The same things were measured in two ways. Each way mixes the same 13 hidden numbers, adds some noise and spreads widely along 8 directions of its own, which tell nothing about the thing.
In the rows, 128 means zero.
Some things both ways: the first way, then the second way.
[ 90 130 147 155 129 103 139 145 111 153 140 144 169 123  94 105 134 133
 143 132 137 129 153 123 119 109 122 111 124 162  99 104 151]
[165 207 120 212 138 159 174 146  99  91 222 141 168 173 119 158  84 104
 123 145 149 161 174 138 106]

[129 118 139 122  87 109 111 112 115 153 171 149  99 122  90  83  86 114
 129 143 125 123 118  87 156 116 127  85 108 143 108 134 144]
[135 158  85 174 113 153 106 129 142 118 180 136 129 149 128 169 123 166
 137 133 139 139 132 142 143]

[ 96 154  78  95 137 171 143 123 122 173 116 164 141 137 184 199 185 129
 178  28 205  38 130 135  95 157 156 124 103 175 124 144  66]
[129 162 175 144 156 156  76  81 184 151 120 191 126  90 156 110 114 106
 180 163 156 144 133 114 106]

[175 171 104 126 117 122 182  75 118 128  70  86  88 121  85  89  82 130
 156  56 143 134 166 131  94 165 121 152 100 140 108 140  58]
[160 147 131 142 148 133 180 192 153 126 153  85 106 138 149 146 127 141
 139 113 148 118 142 148 118]

[120 123 112 120 126  64 146 117 111 110 168 140 107 114  90  81  51 122
  85 125  86 160 137 120 111 104 138 115 152 118 108 168 166]
[ 85 106 146 127  94 156  98 119 102 108 149 157 124 142  95 107 131 172
 112 146 105  75 118 119 151]

[114 155 100 113 161 111 120 164  89 129 127 151 163 182 130 159 145 127
 122  82 109 117 122 116  82 147 167 157 136 136  84 141  75]
[126 124 127 135 135 128 117  67  81 156  84 149 116 128 152 122  93  67
 106 153 120 145  98 119  94]

[106 130 105  86 139 108  86 124 113 116 114 156 151 189 118 103 146 141
  96  80 161  82 142 148 117 126 132 108 123 130  93 165  97]
[132 101  94 135  99 147  41  17 157 143 129 185 129  92 147 112  69  99
 125 192  89 169  86 108 146]

[ 83 118 117 122 122  98 100 121 114 129 132 160 142 147  95 102 151 134
 159  90 150 106 134  99 156 107 111 101 107 158  72  93 128]
[139 106  99 136 102 199  95 145 150 130 137  79  72 128 148 115  75 162
  97 105 109 120 105  84 157]

[136 118 109 161 151 132  96 122 143 129 138 127 108 115 113 124 114 115
  92 134  95 127 105  83 148  86 121 124 156 106 102 168 157]
[159 133 132 130 146 115 127 169 121 122 100  90 148 153 109 136 127 123
 102 128 117 129 125 115 118]

[ 81 181 111 117 122 143 156 167 110 178 155 139 149 127 144 158 127 128
 117  99 139 111 130 141 103 119 130 142 101 156 136 139 151]
[135 174 128 124 115  71 162 161  90 111 145 135 154 113 128 157 151 142
 194 131 179 138 163 154 132]

[139  98 189 156  51 169 189 134  89 159 130 102 153 128 105  47  81 143
 185 190 144 150 138 136 141 173  80 142  94 169 156  83 135]
[115  91  83 146 164 132 168  95 116 121 160 148 105 111 107 148 143 130
 130 148 118 152 113 111 107]

[ 91 123 131 152 103  98  91 115 119 171 111 137 114 121  78  80 108  92
 119 124 125 135 128  92 206  95  91  95  54 109 104  55 172]
[ 94 139 167 132 163  47 158  90 161 152 134 215 241 199 118 152 167  60
 202 192 126 128 160 154  93]

[139 109 119 139 134 159 142 119 146 127  92 112 100  97  94 101 160 139
 126 105 103 127 142 140 176 124  93 154  92 100 120  88 138]
[124 101 149  99  98  92 158 146 162  97 133 185 164 151 116 150 170 128
 205 189 144  65 133 154 109]

[139 217 130 186 155 141 168 101 182 147 132 112 117 120 108  97 161 115
 177 173 163  81  99  97 101  78 139 138 149 185 177  82  94]
[117 142  62 155  98 204  71  87 157 121 138 164 124 167 189  97  56 158
 147 126  84 161 114 155 121]

[128 178 145 187 138 159 138 189 114 173 156 104 149  86 122 158 148 136
 143 134  97 154 155 109  68 127 149 176 140 144 120 147 138]
[160 122 105  94  99  79 137 184 134 146 106  90 140 151 116 146 149 131
 110 119 114 125 123 132 148]

[100  88 144  94 136 113 136 123 139 144 138 180 171 171 155 104 204 124
 165 191 169  46  99 142 171 106 175  69 117 159 171  52 108]
[124 138 106 146  96 182 132 104 147 121 136 175 116 151 162 128 116 126
 130 107 135 118 120 183 105]

[111 119 150 132 135 127 183 144 113 141 109 133 144 165 107 103 138 117
 119 117 111  97 120 162 113 152 134 148 112 149 138  82 122]
[148 130 100 102 125 128 156 118 129 154 102 152 114 168 150 147 124 123
 133 117 124  93 133 150 142]

[122 174  87 169 194 102 170 159 148 133 127 111 114 142 105 175 118 148
 123  55  99 108 110 122 116 117 139 142 129 117  78 161 115]
[159 115  97 104  85 102 157 154 115 112 126  92 131 108 160 174 150 101
 151 124 156 120 120 121 128]

[129 117 138 147 107 163 112 131 122 183 164 142 123  69 136 150 162 127
 160 138 120 117 158  89 159 129 147 127 116 154 123 113 154]
[170  86 153 138 111 123 158 111 130 144 135 115 125 112 131 169 152  93
  89 111 134 164 115 124 134]

[ 90 130 139 150 119 154 116 145 102 161 154 158 148 116 128 131 145 131
 145 133 129 125 138 124 118 109  97 145 125 148 124 101 162]
[184 117  48 131  40 176 132 156 179 126 130  78  77 157 152 155  36 130
  76  83  71 121 121 152 184]

[102 141 151 178 109 162 149 160 147 189 141 119 147  87 144 139 184  92
 173 176 139 106  89  89 175 100 157 133 108 171 160  80 163]
[158 117 123  84 121 144 112 156 145 125  89 118 132 161 169 101 131 145
 127 131 115 109 102 153  99]

[129 154 143 142 130 119 174 117 116 144 135 115  84 100 128 131 129 116
 204  63 136  75 166 146  75 172 143 125  98 155 137 123  96]
[115 113 161 109 108 138  90 107 220 168 125 160 184 180 121 127 144  85
 119 119  90  84 142 115 174]

[ 88  74 165 105  98 123 149 179  71 157 153 178 184 153 112  99 108 131
  69 130 125 125 122 205 123 152 124 112 109 122 129 148 164]
[133  74  95  99  84  80 153  95 111 146 133 122 105 103 137 184 139 120
 111 141 121 119 107 116 168]

[ 77  99 173 172 109 105  80 176 133 160 228 167 176  72 143 101 138  95
 147 233 130 122  92  71 179  65 138  48 131 157 148 124 217]
[117 167  96 152 133 147  68 146 110  93 143 120 155 132 135 111 139 170
 132 142 137 104 117 134 131]

[ 47 107 153 135 134  81 127 180  76 148 151 179 212 200 147 137 182 160
 176 124 167  97 136 185  98 120 161 118 146 158  94 121 129]
[132 130 133 134 160 109 133  87  69 113  87 168 125  90 146 134 142 117
 128 154 149 140 108 136  75]

[124 137  96 114 167 186 148 113 157 156 122 163 124 112 148 157 177 122
  80  96 142  55 132 154 119 128 136 140 127 131 172 117 124]
[112  91 141  98  76 147 113 115 168 133 125 161  88 113 142 130 110 179
 151 126 131  76 123 130 174]

[102 116 137 186 154 119 154 138 131 126 124 140 181 117 120  98 170 144
 159 142 150 115 160 148 104 116 149 151 174 149 131  91 120]
[130 113 126 114 153 135 145 111 128 157  76 150 106 142 160 116 148  85
  92 133  84  95 101 149  90]

[107 157 126 173 174  87 101 139  97 171 143 153 171 121 141 168 165 130
 172 116 143 115 189 105  53 109 187 107 163 157  86 141 104]
[138 153 149 169  98 132 121 152 107  98 140 137 125 117 123 137  91 137
  85 148 152 108 121 135 110]

[143 119 116 134 116 120 184  89 123 130 114 120  92 136 123  90  93 141
 165 110 144 105 144 152 114 146 129 139 120 123 147 117 102]
[138 139 114 135 115 142 140 114 181 149 147 135 109 111 143 156 106 115
 128  94 136 157 144 134 141]

[142 126 160 208 140  61 154 104 116 132 153 114 111  69  86  87 100 137
 219 158 109 160 179  89  81  92 136 102 162 144  97 119 139]
[111 100 138 138  88 130 101 153 152 113 135 147 123 111 105 136 155 176
 122 127 140 100 117 107 146]

[147 195  66 136 149 117 167  90 144 143  83  69  84 108 125 140 127 109
 165  36 116 105 193  62 123 170 172 172 104 167  99  97  74]
[127  89 193  76 123 175  98 108 128 161 127 103  82  77 133  63 103 134
 101 117 149 123 106  63 159]

[104  97 146 116 107 147 116 186  74 139 151 178 195 183 150 118 144 159
 136 158 155 122  97 197 121 147 123 138 114 100 144 129 105]
[ 95  92 114 100 128 112 132 124 154 136 126  95 110 111 124 130 102 144
 153 119 133 139 116 117 141]

[184 162 120  36 109 191 141 136 119  91 102  81  84  92 117  85 183 146
 139 100  64 134 181 141 106 175 110 199  70 132 153 103  78]
[143 103 145 110  82 139 127 130 117 134 135 119 142 139 109 105 109 119
 137 112 132 144 131 118 168]

[110 170 106 132 141 101 149 148 115 119 150 125 128 138 114 106 108 145
 133  88 125 121 163 145 104 153 136 153 116 132 121 121 112]
[ 89 140 101 103 100 103 100  57 126 139 145 187 138  86 150 132 144 106
 204 169 146 107 127 149 157]

Other things, the second way, with their names:
(414): [151 136 156 131 170 145 147 166 136 138 156  85 108 114 122 118 146 158
 101 104 150 136 132 122 134]
(389): [ 68  62 129  74  72  89 138 107 134 133 113 158 117 127 120 133 130 150
 155 143 116  79 114 128 156]
(372): [122 176 159 156 142 173 117 161 147 105 137 159 146 166 141 100 111 143
 155 141 129  90 153 137 101]
(366): [ 39  79 176 103 102 170  69  99 151 121 178 151 173 147  59  51 110 137
 144 153  86 117 130  55 161]
(93): [ 74  45 148 101  93  84 143 150 148  99  90 147 134 152 109 141 149 167
 139 159 107  53  99 146 110]
(202): [117 141 159 149 162 138 110 155 156 134 108 129 125 144 114 142 122 173
  84 103 141 110 133  94 119]
(35): [ 88  57 126  87  77 124 129 155 108 106 110 103 128 121  91 101 132 148
 119 107 113  98 111  76 155]
(60): [131 161  87 128 137 101 146 115  94 160 125 107  96  98 187 162 111 107
 141 125 154 165 124 117 110]
(76): [139  76 146 100 100 139 112 147 156 142 122 135 108 141  59 122 131 117
 107 164  83 112 113  58 138]
(42): [113 143 131 123  88 141 127 161 122  76 165 153 150 139 100 108 114 140
 147 168 136  66 138 131 123]
(17): [154 128 102 139 117 149 121 147 107  98 121 125  85 111 120 125  96 187
 102 134 114 126 114 141 125]
(379): [136  90 164 146 144 167 141 146 149 132 137 140  92 140 106 128 142 174
 117 132 140 108 114 108 121]
(384): [157 140 105 145 105 150 142 127 158  97 123 166 135 144 136 138 125 116
 113 129 102 108 123 205 102]
(16): [ 88 165 140 138 113  98 117 108 158 122 115 224 129 109 148 141 136 144
 173 167 156  80 129 191  96]
(215): [105 155  94 128 156  88 142 137  80 128 112 138 122 110 118 118 137 142
 150 135 129 163 127 146  93]
(138): [142 107 154 125 139 145 104 148 170 126 120 136 132 128 112 100 139 156
 145 142 122 143 118 119 120]
(220): [ 99 147 123 184 184 167 177 154  71  83 189  68 115 118 125 124  84 163
  97  93 149 160 144 102  98]
(112): [130 129 107 120 143 118 113 129 130 134  87 140 145 169 108 136 143 128
 125 132  91  88 126 139 142]
(363): [ 24  26 175  99 108 102 128 118 153 139 163 125 169 149  57 117 151 112
 127 150  86 124 121  22 135]
(345): [ 65 104 181 115 117 145 100 214 202 125 143  91 144 166  83  75 103 182
 104 113 105  74 136  72 145]
(124): [134 134 104 113  91 108  97 151 138 122  97 120 114 106 145 150 129 173
 157 119 149 107 120 137 156]
(105): [166 184 147 132 129 123 162 145 139 128 137 114 151 137 147 146 107  78
 129 110 147 129 159 170 122]
(303): [ 86 176 156 129 123 127  93  96 179 173 127 196 122 129 135 123 100 103
 192 155 126 137 151 129 116]
(317): [174 164 101 121 132 132 135 132 120 145 124  91 120 143 143 145 110 123
 122 103 131 118 138 172 171]
(57): [ 97 171 116 155 132 140 114 138 162 112 157 180 136 145 142 115 108 161
 201 167 144 115 141 159 101]
(92): [103 161 113 127 106 182 115 189 171 151 164  75  97 185 118 119  66 175
 117  77 112 115 155  99 165]
(63): [179 193 127 177 211 164 124 126 174 159 109 123 123 142 164 136 118 141
 126  74 148 166 149 169 128]
(421): [123 116 174  98 171  91 179 184 120 142 109 104 133 144 103 133 203 136
 183 120 145  84 151 125 135]
(312): [180 149  96 145 124 162  79  44 191 174 114 185  99 103 184 156  95 123
 145 127 133 175 117 157 152]
(262): [160 167 128 156 208 130 138 106 153 167  98 104 103 101 168 143 111 112
 102  89 144 152 133 154 131]
(14): [134 189 140 132 183  91 142  78 104 154 121 181 150  95 130 136 147  92
 181 131 169 179 158 162 112]
(213): [127 132 139 146 136 134  77  59 138 149 119 184 135  99 128 110 107  97
 145 173 117 196 108 123  95]
(192): [118 216 115 111 179 122  99 129 123 154 144 135 131 138 146 132 117 194
 224 119 178 158 173 131 148]
(101): [162 188 116 168  86 170 113 157 158 140 170 149  66 123 131 128  41 194
  99 113 130 154 152 149 161]

Some of these things the first way, each followed by its name:
[112 141  93 166 168 127 124 115 155 138 129 139 140 116 109 134 127 124
  97 109 125 115 124  98 159  93 107 131 147 137 100 133 158]
(421)
[120 123 130 163 141  82 164  63 113 148 110 150 158 111 104  70  97 109
 118 163 162 139 173 130  48  69 156 108 195 158 143 128 129]
(101)
[132 162 106 149 147 186 202 163 101 156 113 107 143 144 136 195 128 163
 147  40 121 115 134 135  30 169 137 202 160 170  81 199  85]
(76)
[102 146 118 153 122 104 155 170 113 115 177 118 138  96 113 102  92 153
 148 139  96 170 131 122 122 109 112 151 125 119 119 128 166]
(366)
[151 128 123 158 124 124 130 123 122 128 132 110 125  83 103  86 123 149
 141 128 119 153 192 118 126 135 144 145 138 123 110 133 120]
(414)
[113 160 111 154 135 171 115 135 132 160 137 128 118  98 157 155 186 134
 174  98 143  89 181 126 128 148 155 179 122 142 146  95 120]
(105)
[128 153 102 131 172 140 127 152 132 129 161 154 120 127 142 165 142 135
 102 107 112  98 110 144  80 109 146 131 157 107 128 190 119]
(124)
[126 231  86 152 118 170 161 136 139 162 141 109  69 154 115 147 105 120
 121  63 130  93 111 106 106 151 144 210 120 147 132 133  98]
(192)
[118  75 135 154 131  62 144 121  86 118 144 152 100 135  94  96  72 134
 149 105 108 137 131 153  95 113 138  97 144  84  92 157 134]
(202)
[ 71 194 110 166 151 112 169 206 102 183 182 123 154 126 146 201  97 139
 168 102  94 147 115  85  95 114 113 140 101 160  92 128 166]
(35)
[141  68 108 116 123 106 120 124 102  81 134 154 107  75 101  59 116 155
 110 138  87 179 177 177 115 117 127 145 129  34 142 110 129]
(16)
[116 143 100 142 167 150 165 147 143 116 136 149 138  83 129 145 162 142
 131  95 125 109 122 151  87 106 127 149 146 129 138 140 119]
(372)
[102 132 145 152 134 109 174 140 105 165 138 151 159 153 123 109  96 108
 117 156 136 114 105 159 107 121 131 125 124 137 161 102 144]
(389)
[107 108 140 146 132 141 179 178 116 149 150 161 181 149 132 124 112 144
 110 152 149 112  72 174 114 118 118 105 127 119 148 148 129]
(363)
[171 203 111 157 143 211 125 115 135 203 119 120  91 113 152 182 146 109
 141 104 139  79 138  98  96 151 135 166 104 142 158 127  82]
(93)
[114 143  80  86 162  76 139  89 122 110 100 149 138 230 111 107  91 144
  56  73 159  88 129 167  83 102 141 112 170 129  88 213  96]
(17)
[143 171 172 195 124 136 201 120 121 142 110  67 128  87 118  88 152 134
 247 142 134 121 194 133  61 163 140 176 135 193 159  79  94]
(42)
